There are 5 ways to turn a row about zero (a turn may also mirror it). The second row of each pair is the first, turned, with some noise. The first 50 pairs use one turn. New pairs use 3 turns, one after the other, and a turn may come again.
In the rows, 128 means zero.
Some pairs, each with its turns in order after it:
[118 207 135  78 118 113 134  77 149]
[111 147 160 127 133 158 169 215 129]
(0)

[ 63 132 127 187 102 122 118 185 117]
[127 203 190 148  97 136 120 161 148]
(4)

[132 115 145 129 117 156 127  84 147]
[158 121 158 118 123 128 155 126  86]
(3)

[ 99 111  94 101  84 113 104 148 102]
[167 111 134 129  66  99 143 140 103]
(1)

[132 130 157 109 124 120  88 122  97]
[167 111 121 135 122 141 169 106 109]
(2)

[134 128 182 139  95 174 134 127 123]
[188  97 139 122 159 139 142  91 126]
(3)

[122 119 153 165 165 178 152 129 138]
[153  72 143 119 113 120  87 112 106]
(0)

[207 115 129 117 123 125 150 175 151]
[130 133 126 159 130  44 159 108 110]
(0)

[130 108 114 146  82  75 117 136 125]
[123 136 141 165 134 105 109  79  86]
(2)

[125 111 131 162 177 117 124 198 190]
[ 38  92 147 135 152 162 120 113 161]
(2)

[148 141 155 180 110 133 110  97 115]
[164 155 171 118 154 146 143 102 114]
(2)

[105 135 111 108 123 131 207 111  83]
[136 115 121 127  82 146  51 103  88]
(3)

[ 95 101  69 120  99 124 152 114 183]
[ 92  71 114 107  70 135 159 157  94]
(3)

[126 161 142 140 135  81  49 170 136]
[158 160  78  83 103 142 159  89 127]
(1)

[111 104 128 140 145 131  95 104 125]
[164 125 133 115 131 166 127 143 134]
(1)

[121 131 136 170 115 136  73 121 133]
[163 164 119 101 122 172  95 121 118]
(1)

[125  63 154 121 134 139 117 150 137]
[165 129 100 116 140 118 117  81  91]
(0)

[133 154 150 124 117 133 138 140 135]
[145 117 152 140 133 128 158 133 130]
(0)

[100 139 142 119 118 149 104 149  92]
[133 142 137  92 121 121 150 164  94]
(1)

[127 124 122 135 114  72 139 120 138]
[ 95 123  96 135 129 107 133 121 102]
(3)

[112 167  87 135 127 199 101 123 126]
[124 109 207 144  87 129 145 118 157]
(3)

[127 131 187 141 136  99 119 154 148]
[101 135 156  94 137 149 169 136 163]
(4)

[129 111 190 133 131 171 130  75  96]
[118 142 109 131 213 152 139 152 113]
(4)

[151  89 131  69 126 130 118 123  72]
[166  89  98 180 146 129 165 128 140]
(4)

[133 199  97  96 127 126 105 130 144]
[143 136  96  80  99  68 137 127 121]
(4)

[ 72 149 154 110 103 114  89 168 107]
[140 178 123 145 117 105 158 159 191]
(4)

[152 105  58  63 152 132 125 193 130]
[ 89 112  58 141 205  84 144 112 128]
(0)

[129  69  94 207 112 134 126 118 128]
[ 99  88 153  55 145  75 133 109 121]
(3)

[117 114 120 151 141 106  52  99 134]
[113 179 148  76 134 150  95 111 136]
(0)

[110 166 117 197 147 102 164 141 148]
[116 148 177  85  77 155 100 155 102]
(4)

[ 63 113 138 123 108 156 111 116 131]
[150 134 186  88 114 128 121 134 107]
(1)

[135 127 131 179 145 118 143 207 120]
[129  78 125 121  99  93 150  63 161]
(0)

[151 120  51 142 162 124 129 133  94]
[ 54 114  97 130 133 109  87 121 160]
(0)

[166 141 125 158 106 152  88 136 114]
[157 145 128 112 129 164 124  77 143]
(2)

[168 126 136 113  63 119 114 141 127]
[154 128  94 151 136  92 109 104  76]
(1)

[125 167 131 136 167 142 131 150 181]
[100 140 146 132 126 185 160 110 155]
(3)

[113 140 110 129 129 134 115 110 153]
[144 125 139 117 124 128 103 118 148]
(1)

[100 144 106 164 170  96 171 149 190]
[ 54 125 107 109 115 179 141  96 146]
(3)

[111 130  79 176 169 141 129 109 139]
[115 139 148 120  96 171  96 148 175]
(1)

[116 142 111  54 135 107 138 105 187]
[124 150 100 110 162 122 164 199 101]
(0)

[193 133  75  49 136 166 161 157 119]
[216  55 115 129 142  74 121  82 113]
(4)

[165 137 135  49 129 183 130 129 135]
[170  98  90 118 191  82 129  90 135]
(4)

[117 166 140 125 120 101 197 105 131]
[120 186 127 151 144  99 132 177 112]
(2)

[144 131 114 121 108 139 131 154 127]
[131 137 111 137 120 133 117 111 148]
(2)

[130 129 177 120 150 113 118 139 131]
[118 141 117 117 157 148 171 109 116]
(1)

[110 107 108 120 170 150 154 139 107]
[121 144 139  90 100 151  93 135 139]
(3)

[133 162 150 133 121 133 144 173 112]
[117 151 120 149 124 133 155 118 165]
(2)

[120 157 124 184 183 178 142 152 121]
[104 136 151  68 146 138 148 137 190]
(2)

[165 152 125 139 122 181 138 131  50]
[200 155 111  99 147 113 152 112 189]
(2)

[155 149 114 207 119 111 165 118 125]
[ 97 122 179 118 106 137 121 157  60]
(4)

New pairs, each followed by its turns in order:
[ 99  49 142 123  59 126  98 115 102]
[ 85 174  71 131 142 152  82 170 166]
(2) (1) (1)

[134 125  82 129 100 138 115 177 135]
[180 135 110 145 115 112 156  97 126]
(2) (2) (2)

[136 103 147 116 147 124 143 111 197]
[177 137 155 152 147  92 112 141 171]
(1) (0) (3)

[149 150 106 122  96 179 138 127 144]
[116  93 104 124  85 129 128 172 152]
(2) (4) (4)

[ 97 167  99 115 125 165  63 127 115]
[110  77 160 148  94 120  99 135 186]
(0) (2) (2)

[119 141 127 155 126 207 126 125 135]
[ 80 103 132 173 138 113 121 109  94]
(3) (3) (0)

[159 134  98 119 109 138 118 117 151]
[131 109 104 121 110 138 174 111 128]
(1) (3) (0)

[162 108 120 180  63 158 146 137 120]
[124 176 108 174 109 167 156 130  93]
(0) (0) (2)

[152 122  90 111 138 128 141 157 207]
[171 126 164 121 215 129 136 142 118]
(1) (1) (3)

[145  99 135  88 163 172 123 120 142]
[130 109  78 165  91 144 121 129 146]
(1) (3) (2)

[ 59 141 150 124  78 127 129 115 195]
[167 110 105 205 158 163  91 109 156]
(2) (3) (1)

[164 124 125  59 121 136 131 144  61]
[128  53 116 110 103  98 114  73 123]
(1) (1) (3)

[124 201 129  79 122 121 132 113 133]
[ 81 112 113  74 137 141 168 127 142]
(2) (0) (3)

[104 128 122  60 156 119 157 116 133]
[114 146 148 176 125  92 118 165 124]
(2) (1) (4)

[122 130 102 164 132 201 150  88 104]
[136  86 160 136  77 163 121 189 144]
(0) (4) (0)

[137 109  91 109 128 139 136 175  91]
[159  95 120 152  84 148 129  99 123]
(1) (3) (1)

[126 142 130 169 119 147 143 122  85]
[180 157 139 121 115 134 122 125 109]
(2) (2) (4)

[140 127 123 147 123 191 154 176 103]
[152 136 189  92  92  95 144 147 140]
(0) (4) (2)

[ 60 122 118  88 105 110 151 106 163]
[111 180 152 138 163 150 133  72 158]
(0) (3) (4)

[135 137 108 171 118 176 112 161 112]
[113 158 149 103 115 181 145 122 122]
(1) (0) (3)

[147 190 101  88 125 103 100 166 104]
[ 90 107 151 172 111 170 121  72  86]
(2) (1) (2)

[110 127  65 154 144 137 142 111 142]
[120 110 185 124 115 115  96 107 160]
(0) (3) (4)

[153 117  99 139 128 134 169 122 119]
[126 140 157  94 111 133 101 142 132]
(2) (3) (4)

[ 49 139 161 119 207  84  95 158 122]
[214 119 118 138 139 132 168  39 166]
(3) (1) (1)

[142 121 128 132 130  87 129 109  73]
[ 83 130 102 147 104 123 150  87 130]
(3) (3) (3)

[183 129 207 143 141 103 119 125  83]
[185 145 170  51 154 121 118 120 103]
(1) (3) (1)

[180 131 138 120 133 138  77  96 125]
[112 155  85 139 131 132 134 187 144]
(0) (1) (2)

[109 143 127 140 151 207 160 123 156]
[139 110 174 129 146 133  79  77  97]
(2) (3) (4)

[ 75 131 152 136 143 126 124 175 114]
[134  96 111  96 120 114 143 157  82]
(4) (1) (2)

[126 130 177 104 207 131 130 133 179]
[164 109 162 155  62  93 167 134 151]
(2) (1) (2)

[103  49 169 124 119  97 116 133 136]
[174 160 150 111 162 132 129 153  58]
(2) (1) (4)

[148 158 150  96 136  61 157  99 142]
[133 138 154 107 137  88 174  66 112]
(0) (4) (0)

[187  82 167 146 150 142 112 126 119]
[129  99 163 128 175 125 110 182 149]
(2) (4) (1)

[125 114 106 125 119 122  66 131 161]
[105 139 132  90 160 146 184  99 127]
(1) (0) (2)

[117 176  49 139 142 126 165 134 135]
[ 97 112 144 146 142  74 195 174 121]
(1) (0) (0)

[106 156 131 129  80  77  69  49 130]
[ 93 108  99 103  79 136  30 157 151]
(4) (0) (2)

[ 99 143 129 122 120 136 121 114  78]
[132 113 108 141  81 122 141 131 160]
(2) (0) (0)

[166 127  69 116 124 183 159 144 132]
[ 77 105 185 116 160 147  95 130 142]
(4) (1) (3)

[137 138  90 123 123 144 179 151 158]
[106 101 179 144 121 164 141 151 134]
(4) (0) (0)

[119 159 106 120  93 135 159 168 186]
[118 182  98 131 152  86 133 102  99]
(1) (3) (2)

[152 120 103 115 101 173 105 108  88]
[117 150 143 186 158 113  87 120 127]
(1) (4) (1)

[115  86 104 207 188  99 127 130 130]
[107  63 152  88 114 137  54 109 143]
(2) (4) (1)

[158  82 207 162 136 143 162 117 154]
[172 140 158 176 160 147 140 104 209]
(3) (3) (3)

[207 185 137 127 207  71 161 113 153]
[ 76  76 181  86 209 143  72  93 113]
(4) (4) (2)

[138 134  90 151  96 144 123 128 177]
[125 117 130 155 154  88 105 147  92]
(2) (2) (1)

[186 171 103 137 116 127  85 169 122]
[154 101  84  82 128 102 135  87  96]
(2) (4) (2)

[180 112 115 129 118 163 117 130 185]
[161  96  81 108 103 169 103 153 149]
(3) (3) (2)

[ 98 166  76 135 119 131 133 103 122]
[ 90  85 166 142 126 127 105  98 107]
(0) (3) (1)

[154 104 126  76 124 137 142 155 124]
[146 162 115 129  96 151  83 140 153]
(4) (3) (3)

[170 108  57 199 117 127 113 137 128]
[162  96 147 196  87 130 126 150  77]
(3) (1) (0)

[131 138 135 125 125 190 125 133 105]
[145 122 125  91 114 133 123 148 175]
(0) (1) (2)

[138  98 174 161 160  65 178 116 132]
[ 93 187 116 104 117 140  50 107 140]
(0) (0) (1)

[138  87 127 129 109 121 138 128 100]
[136 158 113 140  97 125 155 124 105]
(2) (0) (2)

[126 188  95 142 153 103 116 124 125]
[154 136 138  84  98 100 105 157 112]
(1) (2) (1)

[141 132 135 105 121 100  70 116 125]
[115 143 166  99 116 125 144 131 175]
(3) (2) (1)

[ 82  62 207  69 156 145 157 166 122]
[209 125 182  89 137  78  73  88 160]
(1) (0) (2)

[ 93 133 111 130 143 153  77 205 123]
[116 134 204 100 137 135 159 156 169]
(4) (0) (4)

[151  93 143 175 136 127  81 116 136]
[103 128  79 110 167  92 157 142 135]
(2) (3) (1)

